The rows are grouped in 3 different ways at once. Each group adds its own fixed numbers to the row, and there is some noise. The rows also spread widely along 9 directions, which tell nothing about the answers.
Known rows, each followed by its group in each grouping:
[ 12 -14  -2  11  -7  45  23  15 -17  13  13  -4  -9  22   0   6  19  28
  -8  11 -14  -9 -42   3 -22] | D T tozez
[ 12 -12 -17  -5 -13 -25  14   2  12 -16 -12  -4  -5 -20  29  25  -3   4
 -20  23   9 -18   2  15   4] | V G tonu
[ -5   4  -6   3  -3 -37 -30  -2   2 -23  -8   1  18 -24  13 -11 -19 -27
 -12  -4   1   3  14  -7   9] | R H zit
[ -5  11   1  19   3  -4   4  10  -5  -4 -14 -25   3  13   6  12   1 -21
  -8   6   4  -8 -12  -9   3] | Z F zit
[ -7  14  -7  -2  -7  -5   4  18  -6  -6 -10 -18   4   7   5   2  -1  -5
  -4   2   1   2   2  -7   4] | K X tonu
[ 20 -30  13   1   3  27  26  -4  14  12  15  13 -27  14   5  22   6   1
   3   9   2  -2 -20  20 -26] | K T tozez
[-18  25  16 -11  14  -6 -22  -9   7   6  -7  -1  -7   8 -12 -17  -7 -28
  12  -8  -1  15  22 -14   8] | R F tonu
[  5 -15  -7   4   5   3   5   1 -10  -3   9  -8   2   1   8  -5  -3  -6
   5   5  -7  -9  -9  -5  -6] | Z H tozez
[ -6   6   3   2   9   4  10  -1   2   3  -5   9 -11   5   4  -7  -6  -1
  -3   1  -1   9   3   3 -19] | D G zit
[ 14  -8 -13 -22  13   4  10  -1  13  18  16  -9   3  -1  -8  -3   0  -1
  28   5 -11  -6  12  -1  17] | V X zit
[  9   2 -39  20 -13 -23 -17  16  -8   1  12 -37  39 -19   7  -7   6  22
 -21  14  -3 -37 -23 -11  27] | K B tozez
[  7  10  -3   5   4  -5 -12   3   1   0  -8  -6  -3  -6  -3  11   3 -15
  -7 -10  -5   5  -2   0   6] | D B zit
[  9  -9  -3  -5 -11  -1 -12   2  -4 -14  -7   6  -7   1   2   8  -4  -7
  -9   2 -11   8 -14   5 -13] | Z F tonu
[  0  13   2  14  31  -2 -38 -18  -3   2   6 -32   7  10 -20 -12  15 -25
  12 -16 -30 -25   3 -34  20] | K F zit
[  1  12  -6 -10  -5  27  26  28  -8  18  -7  -1  -7  21  -7   3  -7  -1
  16   5  -2  24   0  -1  -8] | V G zit
[ -3  22 -10   0  -6  -4 -13  21  -6   5  -8 -25  14   7  -7  -4  -1  -6
   0   3  -3   1  -3 -14  21] | R F zit
[  4   8  -4 -25  12  22   2   8   2  28  14 -17  -2  13 -27 -15  11   7
  27   0 -12   7   4  -9  17] | Z X tozez
[  6 -25 -13   4  -3 -22  -4 -22 -10 -31   1  11   4 -10  31  -4 -10  -8
 -10  11 -14 -27   0  -4 -20] | V F tonu
[ -7  34  -2 -14   9  -9  -6  11  21   8 -13 -15 -12   0 -10   5  12   5
  -5   3   4  11   6   6   5] | K G zit
[ -5   7 -12 -25  -6  -4  32  24 -16  -5 -25 -14  -8   7  20  19 -14 -15
  14  11   3   5  24  -9  10] | V X zit
[ 17  11   0  -6 -18   6  -9  34  -2   1 -19 -18  -2   5  -8  36   1 -20
  -4   0   6  16 -16   2  24] | Z F tozez
[  4  -1   1  10  -8  15  13  16  -6   6  -4  -3   0  17   3   6  -7 -15
   5   4   3  12 -11   1  -6] | R F zit
[  2 -12  -3  -1  -3   2  29   7  15  20  11   8   2  -1  12  -3 -18  -7
  11  18  16   3   8   6   0] | R T zit
[ 13  -9   3 -29  14  -7  18 -13  15  -3  -5  -5 -33  -8  16  20   8  -1
  17   8  -7  -7  21  11   5] | R H zit
[  5  -5  -9 -16 -11  10  17  12 -16  -8 -10  19  -9  10  13   1 -13   7
   2   5 -12  20  -7   9 -25] | D F zit
[ 51 -11   4  -8   7  18 -10  -3  38  14   7 -20 -28 -12 -18  46  34  -5
   6   0  -9  -8 -15  24  29] | R G zit

New rows. What belongs after each?
[ 11  -6   0 -21   3   1   9  -2  22   9   5  -4 -12  -4  -4   6   6   1
   8   8   1   6   3  14   6] | Z X tonu
[ -8  14 -19   8   2 -20  -6   5  10   9   4 -23  14 -10   2 -10   7  14
 -14  10   4 -12 -15   2   2] | Z B zit
[-12  16   7 -15   6 -12  -1   2   6   7  -9   8  -4   0   1  -1  -9 -14
   5   2  10  10  15   1   8] | D F tozez
[ -1  10  12  12   0  16  -6   4  -7  -5 -13 -19 -16  20  -4  18  14 -17
 -11  -3  -5   2 -24  -4 -11] | Z F tonu
[ 10 -10   4 -10  -4 -17 -16 -16  11 -26  -5   5 -15 -16  12  10   5 -10
 -15   4  -5  -1   6  11  -3] | R X tonu
[ -6  11   1   8   5  -7   6   9   4   3  -7 -10   5   1   1   5  -5 -19
  -2  -2   8   4   6  -2  12] | D X zit
[  3   6  -6  -4   2  10  -5   9 -14   4  -1  -6  -2   3  -2  -5   5   9
  -2   1 -14   0  -1 -10   0] | D G tozez
[ 12 -13   2  11 -10  19  26  12   5   6   2  -6 -12   7  14  26  13  12
 -13  13   6 -13 -28  14  -7] | D T tonu
[ -7  17   9  -8   7   8   4   7 -10  -1 -20 -13 -23  13   1  11   3 -12
  -2   4  -1   9   8 -12  -6] | Z G tozez
[ 17  26  -6 -43  -7 -14 -28  28  -9  -8 -32 -19 -12 -10  -9  23  -4 -17
  11 -10 -10  17  33 -19  46] | K G tozez
[ -1 -23   2  -6  14  10  30 -15   1   9  12  17 -13   6  11 -14 -15 -13
  26   3  -7   0  22  -3 -12] | D X tonu
[ -6  -7  -1  -5  12  -8  -2  -9 -13 -14 -10  16  -8   4  14 -15 -31 -28
  16  -7 -16  14  31 -20 -17] | K G zit
[ 12   5 -12 -14  -7  -8  -4  16   4   2  -4  -6   1 -14   2   5   0  11
  -6   9   1   2   2   5  19] | D G tozez
[ -8  -8 -21 -16 -22   3  24  18 -24  -2  -6  13   0   1  19 -15 -20  16
  -2  14  -6  19  -3   1 -34] | Z B tonu
[ 10  -5  -5  -5  -8   1   5  10   4   0   2   6   2   1   2  12  -9 -16
   0   5   8   7  -2   7   2] | V X tozez
[ 13  -5  -2 -18 -15  19  33  24   6   5  -8  -4 -23  10  10  30   9  21
 -12  20   8  12 -25  27 -18] | Z T zit
[ 10 -22 -35   8 -13  -2  13  12 -11  10  15  -5  23  -9  13  -8 -10  10
   6  16  -9 -21 -10  -8   5] | V B tonu
[  9  -5  -5  12   9   6  -3   4  -2   6   6 -23  13   7  -8  -1  -3 -25
  13  -2  -7  -6   2 -17  18] | Z X zit
[ 14 -15   6   2   7  18   3   2 -12  -2   1  -2 -11  17  -6   5  -8 -32
  17 -11 -17  11   2 -10  -6] | Z X zit
[  0 -10 -10  30   5  39  20   4 -18  27  25 -11   7  26  -6 -11   9   4
   7   8 -10 -17 -33 -11 -22] | V B tozez
[  3  -6  20 -31  12   7  -2 -25   9 -14  -6  29 -43   9   2   7   2  -5
   2   0 -11  23   1  19 -43] | Z F tozez
[ -1   6   2  -4  -1  14  16  11  -2   3 -10 -17 -20  10   5  14  13  11
 -13  17   1   0 -15   7 -13] | Z G tozez
[ 17  -9  -9   6 -10   8   3  16  -5  -3  -4  -6  -1   4   1  10  -6  -6
  -4   4  -7  11 -14   1  -5] | Z G zit
[  4 -21 -16  -8   3 -23   1 -13 -10 -27   1  -2  -1 -16  32   5  -4  -1
  -6  13  -8 -29   7  -4  -4] | V H tozez
[ -4   5   3  15  11 -12   0  -3   5 -10  -7 -12  -6  -6  12  14   7 -15
 -13  -3   4 -11  -7   7   0] | D H zit
[  5  10  -5  -5  -5   0  14   9  26  16   3   2  -2   0  -3   9   8  19
  -9  13  14   8 -19  34  -6] | D F zit
[ 18 -15 -23  12  -4 -26 -43  -4  -9 -24  10 -11  33 -18   5 -12  -5  -1
 -16  -5 -24 -25 -14 -20   9] | K T zit
[-11  21   8  19   0  11 -20   8 -15  -5 -12 -17   2  15  -6   1  14 -10
 -21 -10  -7  -4 -21 -18   0] | D T tonu
[  1 -10 -39  -5 -15 -31  -7  21 -15  -2   9  -5  45 -23  16 -34 -35   1
  13   9  -6  -4  19 -18  25] | R H zit
[ 19 -22 -19  12  -1 -31 -41 -24   5 -30  12   7  11 -29   8  -7   4   3
 -30  -1 -23 -17 -23   7 -22] | Z B zit
[-11   5  11  10  17  11 -10  -1  -9  15   9   7   7  11 -13 -18 -17 -35
  22 -19  -3  14  14 -20   6] | D H tozez
[ 30 -32  16   0   0 -14 -18 -22  37 -11   9  25 -21 -18   2  30  -5 -31
  -4  -7   5   2   0  23  -2] | K T tonu
[  2  11  -5  -7  12   1  -2   6   1   2   0 -20  -7   6  -4   3  11   2
   8  -4 -11  -1  -1  -5   2] | K H zit
[ -2   6  21  25  20  14  19 -12  17   5  -8  -6 -29  13   4  22  14 -17
 -12   2  11  -5 -12  12 -18] | D G zit
[ -8  18   2 -33  -3 -13  17  12   5  -8 -32 -14 -25  -2  24  36   2  -9
  -4  13  14  -7  22  -1  18] | V T tonu
[-16  27 -21   6 -15 -14  -1  34 -13   9 -14 -24  25  -2   4  -7 -14  -6
  -4   3   9   3   4 -20  21] | K B tonu
[ 28 -27 -23   9   6   3  14  -9  18  20  28  -8   7 -12   2   9  13  14
   5  14  -6 -29 -20  16   2] | V B zit
[ 30 -15 -18  -5 -12  17   7  17  -2  15   9 -25   7   1  -1  16  18  20
   3  17 -10 -22 -24   6  27] | R F tozez
[ 13  -6  -5 -37   4  32  36  18  -5  27   0 -17 -27  12   0   9   6   7
  43   9 -12   5  20  -2  20] | R H tonu
